The rows of a group lie close to one hidden flat surface of 12 dimensions, which passes through zero. Surfaces can cross.
Some rows, each with its group after it:
[-26  -1 -16  14  10  -7  23   7 -12 -13   1  -2  43 -12   7  36]  Z_65
[-10  25   0 -22  24   2  38  23  -4  -3 -17  33   6   1   6   9]  Z_414
[-29  19 -40 -15  13  34   5   8  27  29 -17  -6  14   7  -9   2]  Z_586
[-16  16  16  31  49 -18   0  18   5  -7  -1 -26 -18  13   4  -8]  Z_65
[-47  15  39   6  45  18  13 -11  -7  -7 -29 -23  13 -25  27  11]  Z_418
[  6  -6  11 -10   7  19 -11   2  -3  -3 -12   1  11   9 -13   3]  Z_418
[ 12  -1  14  36   7 -18 -40 -24  25  10  17  -4 -10  25 -13   2]  Z_414
[ 37   0 -28  22  -1   7   1 -53 -17  24  43   9 -29 -14 -34 -22]  Z_418
[-26 -22 -34  -9 -10 -17  25   3 -30 -34 -23  10 -24 -33  27 -16]  Z_414
[-22  29  12 -35  -1  29  36  34  -3  21  40   9   4 -21   3   4]  Z_771
[-35   5   5  -4  17  56 -14  12  10  18  28 -16 -10   9 -12   7]  Z_990
[ -4 -11  10   9 -65 -12 -10   9  26 -11  -3  -3 -27 -14   5  23]  Z_771
[  6  26 -19  21  16 -27 -14  -8 -18  -9  -3 -10  21  48 -12 -34]  Z_414
[-35  25 -18   7   4 -16  -3  22  24  -5  -5   6  12  24  12   0]  Z_586
[ 22 -28 -17 -11  -6  -4  -4  -7  10   7  -8 -15  15 -13  11   8]  Z_414
[-37 -21  11  -2 -10  34   4 -13 -29  26   1  35   5 -23 -30 -19]  Z_771
[ 12  16  -5  11  27 -28  10  22  -5 -34 -13 -19  18  17   4   9]  Z_586
[ 34  17 -22 -11  -3 -22   5 -22  -4 -16   9 -38  30 -25  -8  -4]  Z_65
[  6  24  13 -14 -35  -1  17 -37 -24  -2  -6 -21 -10 -18 -10  -8]  Z_418
[ 13  -3 -16  -6 -51   9 -20   8  39  -8 -28  37 -31  -7 -14  -1]  Z_586
[  4 -41  28   8  -9  11 -31   0  -1 -11  -8  20 -38 -20 -25 -10]  Z_668
[ 29   7  -1 -21  -9 -13  28   7 -15  31 -17 -29 -12   4  -4 -17]  Z_586
[ 10   0   2 -14 -41   9   9   9  14  21  70 -10  33 -14   4  42]  Z_771
[ -7 -25 -45   3  16   8  -3 -18 -15  -1  14  31  -7 -12 -18  -6]  Z_414
[ 31 -18  13 -14  32  16  -9 -21 -27  14  21 -28  69  -7 -14  -4]  Z_771
[  0 -15 -35 -12 -26 -49  -4  58  -4 -22  28 -17   1  45  16  -8]  Z_414
[-20  17  36  -2 -12  29   5   3  11 -18 -16  30 -20 -31  15  -2]  Z_414
[  9   0 -35  -8   1   4 -35  -8  32 -29  -6 -13   2   7  20  -9]  Z_586
[ 33  -3  19 -37 -26  42  -2 -27 -27  10  10  16 -12  35  18  16]  Z_418
[ -9   2  -4  -5 -23  12  41  40 -13  -8  14   9  -2   2  11  39]  Z_414
[  9  12 -29  -3  -2   9  23  -6 -31  24   8   9  -3  11   8 -37]  Z_586
[ 37 -45 -21   4 -17  20 -18 -15  -5 -15 -18   8 -22 -18   0 -14]  Z_668
[ 16 -62  21   7 -13 -10  15  38   0  12  19 -12  12 -32 -14  59]  Z_418
[-13  -7  14 -15 -10  21   3 -30 -28 -14  16 -21  27 -27  -7  28]  Z_586
[-13 -28  16   9 -31 -19   2   0 -14  18  -2  -2  -1  -4  -9  12]  Z_586
[-25  24  27  -1  13   4  21  11  -2  14 -28   4   8 -10   0  -9]  Z_990
[ 14  22  26  29  28  22  21   2   4  26  -5 -18   7 -27 -12  -3]  Z_65
[-46  -2  33  31  -8 -43  22  35   7 -23 -14  12 -18 -19  12  36]  Z_418
[-25  -4 -11   7  -1  17 -10  -2  16   9  -1 -14 -14  -4  20  -7]  Z_771
[ 17  -1   3  13  58 -40 -31 -29  12  46   2 -35  -1  37 -27 -38]  Z_668
[-25 -22  -1  -2  19 -17  12   4   3  31 -17  11   0   5  33  -9]  Z_418
[ 20  26   4 -12  11 -22  37 -22 -26  -1  -9 -48  26 -15 -10  15]  Z_418
[-11  10  16   9  -6 -26  -2 -17   2   0   2 -17  11   2 -10  24]  Z_668
[ 21  28 -12  16  26  -3  -6  -7 -10 -42   2  -7 -52   4 -14 -36]  Z_65
[-10 -13   5   1 -79   7 -27 -30   1   3 -11  11 -21  -8 -14 -10]  Z_990
[ 22  -5 -20 -10  -2  -4 -12 -18  10 -16 -17 -13 -11  -3  21 -15]  Z_586
[ 32 -14  -6   5   2 -11 -16  25  37 -16 -14   1 -10  25   2  37]  Z_65
[ 48  10 -20 -11  22 -24  -6  10  42 -33 -16  -7  -2  -7  21   8]  Z_65
[ 28 -30   5 -30  35  -7 -15  12  45   3 -24  -1   9 -24  -7  27]  Z_65
[  1  -6 -35 -25 -12  -8   1 -34 -24 -15  -9  22  23 -15 -29  -6]  Z_65
[ 24 -40  11  -1  23  10 -39 -19 -17 -24 -19  35  15  29  35 -34]  Z_771
[-16  20  26  -6  21   5  16  18  -9  15  12 -15 -24   7 -11  -4]  Z_414
[-28  -2  10  16  16  -9  19  13 -19 -64 -16  32 -26 -22  -2  34]  Z_668
[-26 -20 -25 -11 -22   9 -13  30  28   1  27 -21  -8  -2  36   4]  Z_990
[ -6 -14  -6   1 -23 -23   6 -11   7   7   9  -9  13  -5  26  26]  Z_586
[ -3   2  11   2  -7 -24 -16 -20   3 -13 -67 -18   6   1 -17   4]  Z_990
[  0 -11 -22   1   9  13 -10 -17   1  29   4  37  11  36  10  -6]  Z_65
[-19   6 -28 -12  31  42  20   2   5   6 -24  20 -14 -27  22 -21]  Z_990
[  3 -32   5  13 -36   4 -17  -2  16  25  12  36  -1   1   5  -4]  Z_668
[ -8 -19  12   9   5  14  21  -6 -16  -6  -2  35   8 -24  -6  33]  Z_668
[ 33  -3 -24  16  23  -2  11 -30  -5  35  -3   2  37  22   2  14]  Z_65
[ 32 -30  -8   9 -48 -19 -18 -16  14  12  19 -10  11   4  26   1]  Z_65
[-11  -6  -1   1  19   1 -12 -17   7  -4  -5  14  -7 -13   1 -15]  Z_414
[-20  -3  -7   4  27  30 -20   9  31   3 -12  -1  -7 -39  15 -44]  Z_418
[ 29  -6  19 -14 -27  -8 -28   9 -13   5 -16 -13  36  12 -45 -36]  Z_668
[  6 -34   7  19 -16  -4 -21  -9  -9   0  -1  26  24  -2 -21   3]  Z_668
[-34  -4  33  11 -12 -11 -20  13  15  11  25 -28 -21   9 -14   9]  Z_418
[ 22   2   4  -4  40   8 -19  -8  14  12   7 -11 -19   7  -9 -30]  Z_990
[ 11   8  27  11 -17  14 -18 -27 -17 -13 -33  12  28 -14 -45 -15]  Z_668
[ -2 -16   5  14  27  15  21  11  -5   8   9  -3 -11 -17 -18  43]  Z_771
[-14 -20  11  -1 -14  15  22  22 -10   4 -23  35   4 -29 -16  17]  Z_418
[  6 -14 -17  -4 -26  17 -13 -24 -15   9   9 -13  21  -1 -42   8]  Z_990
[ -6  -8 -25  18   5 -14 -18 -13   8  -8  -8 -17   4  13  21  -6]  Z_668
[-23   8   1   2  15 -32   3  -2  -1 -15 -14 -13   9  11  34  -6]  Z_586
[-15   1   7 -10   0  41  15  21  13 -21 -20  22  -9 -27  24  16]  Z_990
[ -7   0  22  -5 -14  16   5   7   9  -1  21  17 -17 -21  -1  22]  Z_668
[ 12  12 -26  30   6  12  -3 -18   1  -1  28  14 -19  13 -15   8]  Z_414
[ 34  16  31 -10 -11  -5  18   0  13   1 -31   4 -14 -30  -1  -3]  Z_65
[ -7  23  23  -4  23  -9   7 -26  -8  20   4   5   4  -1 -25  -5]  Z_586
[ -7 -31 -40   2 -10 -30   4  -8 -11   4   2 -17  25  -2  15  11]  Z_990
[-31  29  -4   0   7  34   4   9   1   1   1  10   1  11  -9   1]  Z_990
[ 24  -5   6   2   3 -18   3  29  12 -19  25   4  11 -25   2   7]  Z_771
[ 27  -4  -8 -12  -2  -8  32   0 -27  -4 -10  26  14 -13 -13  18]  Z_668
[ 13 -14   9  23  -2   1 -10 -75 -20   5   7 -15  10  -1   1  30]  Z_990
[ 18  31 -10  -5 -33  -3  13   6  24 -35  -2  31  -3  12  56  17]  Z_771
[ 10   6 -38  13 -20  36 -16 -28   8 -14  -8  -5  -5   4  -9   4]  Z_771
[ 19  14 -31 -11  -2 -10  -3  -2  -4 -19 -21  23 -30  15 -18 -33]  Z_990
[  1 -14  -7  17  -9 -32   7 -12 -20  24   9  20  -9  26 -34  11]  Z_418
[ 29  31  20   2 -15 -52  18  -6   4  -4 -15  -4  10  13 -10  20]  Z_771
[-12 -25 -37   5  -9  25 -30   5   1 -19   7  11 -12  -1   6 -33]  Z_771
[ -5  -4   1  25  51  27   7 -26   9  28   8  58   8  -4 -20  33]  Z_414

New rows, each followed by its group:
[-32  -5   0  -2   0 -15  29   5 -26  25 -10  -2  27   8 -16  24]  Z_418
[ 20  -9 -19 -31 -24   0  18 -24 -19   1   7   9  -9  25  54  11]  Z_65
[ -2  10   1 -11   0  18  16  28 -19   0 -14  14   4  11   3 -24]  Z_414
[ -4   1  38  13  -9  21   7   4   4  18 -12   9  -7 -39 -25  -7]  Z_65
[ 34  24  -7  -6  29  27  26  14   4  20  18  -1   9  -7 -29  21]  Z_586
[  0  -6  24 -35 -42 -19   8  31   3   5 -16  32 -11   1 -32  11]  Z_414
[ 39  44 -17  41  -1  -4  31 -14   2 -40 -28  41   4 -36  10 -18]  Z_65
[ 20  -5   5 -11  17 -14   5  18   6  -1  16  36 -35   1 -15 -10]  Z_668
[-14 -51  -5 -26   6 -10  27  53 -10  20  -7  16 -16  -7  15  10]  Z_414
[-12  -2  17  26  27 -30  -3  17  17   8   4  12   1  16   3  10]  Z_586
[  6  55 -22 -20   9 -18  10 -14  28  35  13 -13  15  18 -17  -6]  Z_586
[ -3  -2  17  -7  42  27 -19  -1  -3  18   0  10  -5 -14  -9 -67]  Z_771
[-33 -21  44  12  36  10 -12  -3   7   1  -3 -31 -21 -20   4  18]  Z_668
[ 42  12  10   1 -17  -5   0 -16  -7 -13 -20  29 -20  31 -28  25]  Z_771
[-21 -39  33 -13 -18  28   3  21  -8  13  -8   4 -19 -28 -15  20]  Z_990
[  6 -29  -5 -36   2   1  -7  -7   8  24 -13  22  27 -17 -25   8]  Z_414
[-33  16  45  11 -18  13 -21 -24   1 -25  -4 -37  -4 -31  20 -14]  Z_414
[ -4   3 -11   5 -17 -16 -15   8   5  -2  21 -19  25  17 -22  15]  Z_586
[ -5 -16 -23 -34 -12   7 -17   5   0  -1  35 -12  14  -9 -21  -5]  Z_414
[ 23 -10  -4   1  -9 -18  18  -7 -16 -10  10 -12  12  -7  17  19]  Z_586
[-19 -14 -15  -4  17  16   4  34 -14 -13  -4  24  -7   4   4 -21]  Z_668
[ -2   3  34   2 -15 -12  -6   6  24  19  10   6   7  -4  14   6]  Z_668
[-27 -37  10  26  18 -26  22   4  -7  18 -37  18   3  -2  12  32]  Z_586
[  8   2  19 -15  18   5 -14 -26  -6  37  -3 -33  51   7 -40   0]  Z_414
[-20  20 -16   8   5  19  17   6  -9 -14 -11  18  18   2  18   5]  Z_668
[ 13  11  19  -5  31  21  22  -9 -14  -8 -11  -8 -32 -32  -9  -5]  Z_65
[ -3 -34 -16 -50   1   7   4  -4  -6   9 -29   8   7 -42 -10 -23]  Z_414
[-21   6   3  -7  -5   4   5  15  -8 -19   6  -1  -4  -6  11  -8]  Z_414
[ 22  46  28 -16  22 -17   6  -8  10  28 -33 -34  17  15  -4 -37]  Z_668
[  6   5  19  -1  -1   0  -4  13  38  -5  20   3 -24  -7  21  22]  Z_414
[  9  17 -19 -11   2  25  -3   1  12  -1   0  -6  14  -2 -24  16]  Z_586
[  5 -42   1  35  11  -6 -26 -53  -1 -12   4   7 -25  10  20  28]  Z_990
[ 13 -16 -16 -12   2  15 -16  10  18 -21   8   4 -48   4  18  -7]  Z_990
[-22 -19  24  12  -8  -7  17   0  -6   1  -6 -21   5 -17  27  40]  Z_414
[  5 -37 -38 -10  46 -36 -19   0  30  -4   0   5  -5  -5  31 -14]  Z_414
[-27  10   9 -39  -9   2  20  15 -20 -17  -5 -16  -3 -10  -7  15]  Z_65
[-17   6   1 -12   0  17  19  28  -9  -5 -10   5  26  -1 -11  23]  Z_418
[-15 -25  -1 -19 -15 -38 -24  -6  15 -24 -20  22 -14 -20   8 -17]  Z_414
[  4  35   8 -13 -36 -32  22 -15 -23  14  22  -8  -7  11  -1 -19]  Z_990
[-28 -38  10   2 -25 -12 -31   4  -5  -5  26 -46  14  -1   9   0]  Z_414
[-38 -20  18 -13  29 -11 -12   7  -6   8  22 -59  29  -4  19  -5]  Z_414
[ 56  19 -16   4 -17  20  -8 -30   3   4  30  32  16  12 -35   6]  Z_771
[-19 -14 -34  -4 -11 -28  27  30 -18  -2 -29  27 -25  21  26 -16]  Z_668
[ 27  23   0  17 -28 -19   7  -3   5  -8  -2 -23  17  25   4  27]  Z_414
[ -5  -6  30   8   2  30 -13  -9  26  14  17  12  10 -15   3  33]  Z_414
[-30  23   7  13  -2  -8  23 -15   7  24 -26 -19 -16  -8  -8  18]  Z_771
[ 11  19  13  11  21 -18  -7 -39 -12 -14 -12   4 -23  -6 -53   3]  Z_668
[ -2 -48 -23  -8  11  45 -11   9 -34 -33   2   5  15  17  21  16]  Z_771
[-10  -1  -5   6  17  -3 -27 -23  19  14  43 -20  35   8 -23  24]  Z_586
[-14   8  14   5  24  23  26 -26 -13  39   0 -29  48 -11   3  28]  Z_668
[ 22 -23  12 -27 -51 -24   4  16  -4  30 -18   3 -16 -11 -30 -16]  Z_418
[  0   3   0 -30  27 -16  17  -4  16  16  16 -24 -28 -26 -10  21]  Z_414
[ 10   6  -2  -7 -18 -15   5 -37 -14  -4   3  17 -13 -11  27 -25]  Z_586
[-19 -14  15  13  -6  -5   0  18   4 -12  -7   4  15   4  37  16]  Z_414
[ -7  28  10 -14  13   4  -4 -15  16 -12   4 -14  18 -17  13   5]  Z_414
[  4   3 -11 -14   8  -2  25  18   2  25 -11 -34  39   9  45  -1]  Z_668
[ 13  31  47 -25 -31 -11   9  13 -21 -34  -5 -15 -13 -10 -14 -18]  Z_586
[-18  64  30   1  45 -29 -11 -40  15 -12 -10   3  19   7 -22  -6]  Z_414
[ -3  12  12 -12  18  13  -5   8  51   0  67 -21 -12 -19  21  51]  Z_414
[ 42  22 -28  13 -31  17  -2  -2  19 -28   2  -6 -20  -2  30  -9]  Z_414
[-21  -8  31 -39  -1 -31  -7  31  -4   3  -9 -41 -12  33  31 -11]  Z_771
[ 36  17  32  35 -28 -18  13 -18   2  37  -7 -18   9  -4  20 -20]  Z_65
[-47  19   4  30   7 -27  10  49  30  21 -31  46  -8  32 -10   0]  Z_586
[  7 -34 -31   0  34  -8 -14  21  -5   9 -31  32  32  31  20 -47]  Z_414
[  6  13  22   0  -3   7  -4  11  30  18  12 -63   6 -66 -29 -13]  Z_771
[-18 -16  -4 -20 -33 -17  17  33  -9 -14  36 -56 -46 -18  16  15]  Z_414
[ 11  21  38   7 -20  21 -17  -2  13   2 -40  28  23  -5   3 -41]  Z_668
[-15  12  38   7   5  16   5  10  11   5 -10   8  11 -14   6   6]  Z_990
[ 22   0   3 -26  -3   7  31  -6 -10  34 -11 -28  10 -11  11  10]  Z_668
[ 31  18 -25 -18  17  11  29  -7  27  -2  -1  18 -26 -29  15  24]  Z_414
[-19 -26 -35   0  14 -23  18  10  -7 -11   0  57  -4   1   2  21]  Z_414
[-13  18   6 -22  17 -20  -8  -9  31 -13   8   6  -2 -18   3   9]  Z_414
[ 32  24 -27 -16 -31  31  27  14 -10 -24  11 -14  18  12  -7  49]  Z_65
[ -3 -33  21  47  29 -43 -36  -6  33  -4  27  35 -21  13  35  -6]  Z_586
[-46 -10  -1   2  10  11 -14   3 -11   6  18  14 -10  12   1 -19]  Z_65
[ 12 -10 -24  11  43  18  -3   9  -4 -28 -11   6 -11   9  12   0]  Z_771
[-15  16  -4 -12  16  10 -11 -23  -4   0  39 -41  -6 -19 -20  -4]  Z_414
[  6  39 -27  -6   2 -25  12  27   4  10 -23 -13  -1  35  -8 -33]  Z_586
[ -9  -8  23   7  -3  -9 -13  32   7   9  22  -5 -16  23   1   0]  Z_414
[-10 -20  -1  13  21   7  -4   1 -28  13 -16   9  42   8 -18  -9]  Z_668
[-24 -26 -22 -18   7 -15 -18   2  -7 -12  23 -26 -11 -14   6 -23]  Z_414
[ 46  -8 -17   6  -1 -13 -31 -13  19 -28  25 -17   3  18   7   7]  Z_990
[ -1  29  10 -15 -24 -17   2  16  12  20   8 -31 -30 -11 -52 -18]  Z_771
[-33   6 -24  -9  -8  22 -22   5  -9 -24  40  50  26   5 -26  -8]  Z_414
[ 39  57  16   4   7  10 -27   0  51 -11  14  -8   0  24  13 -15]  Z_414
[ 26   2   0   4  -3  17 -18 -25  -1 -29  27 -11  -2  16  27  18]  Z_418
[-11  50  -7  20  34  -4   6  21  26   6   5   6  20  16  34 -42]  Z_65
[-45  22  14   7  14 -18  19  23  12  16 -22   9  69 -31 -10  -3]  Z_65
[ -5   3 -10  -3   0  11  29 -17 -15 -13 -24  -8 -24 -21  12  22]  Z_668
[-29  33  50 -30  27  33  19 -11 -34  18 -23  -8 -11 -20 -33 -32]  Z_586
[ -3   6 -24   5   9   4  36  -9 -20  -4   4 -14  -2 -14   8  26]  Z_414
[ 14  18   8  -7  -5 -10   1  18  10 -28 -23  -3   0  -7  -4  -7]  Z_418
[ -5  11  17  -6  12  16  12  -8   6  12   7 -11  30 -18  33  14]  Z_771
[ 34 -22 -16  -7   0   7   8  -2 -11 -30 -16  19  -1 -17  -6  17]  Z_990
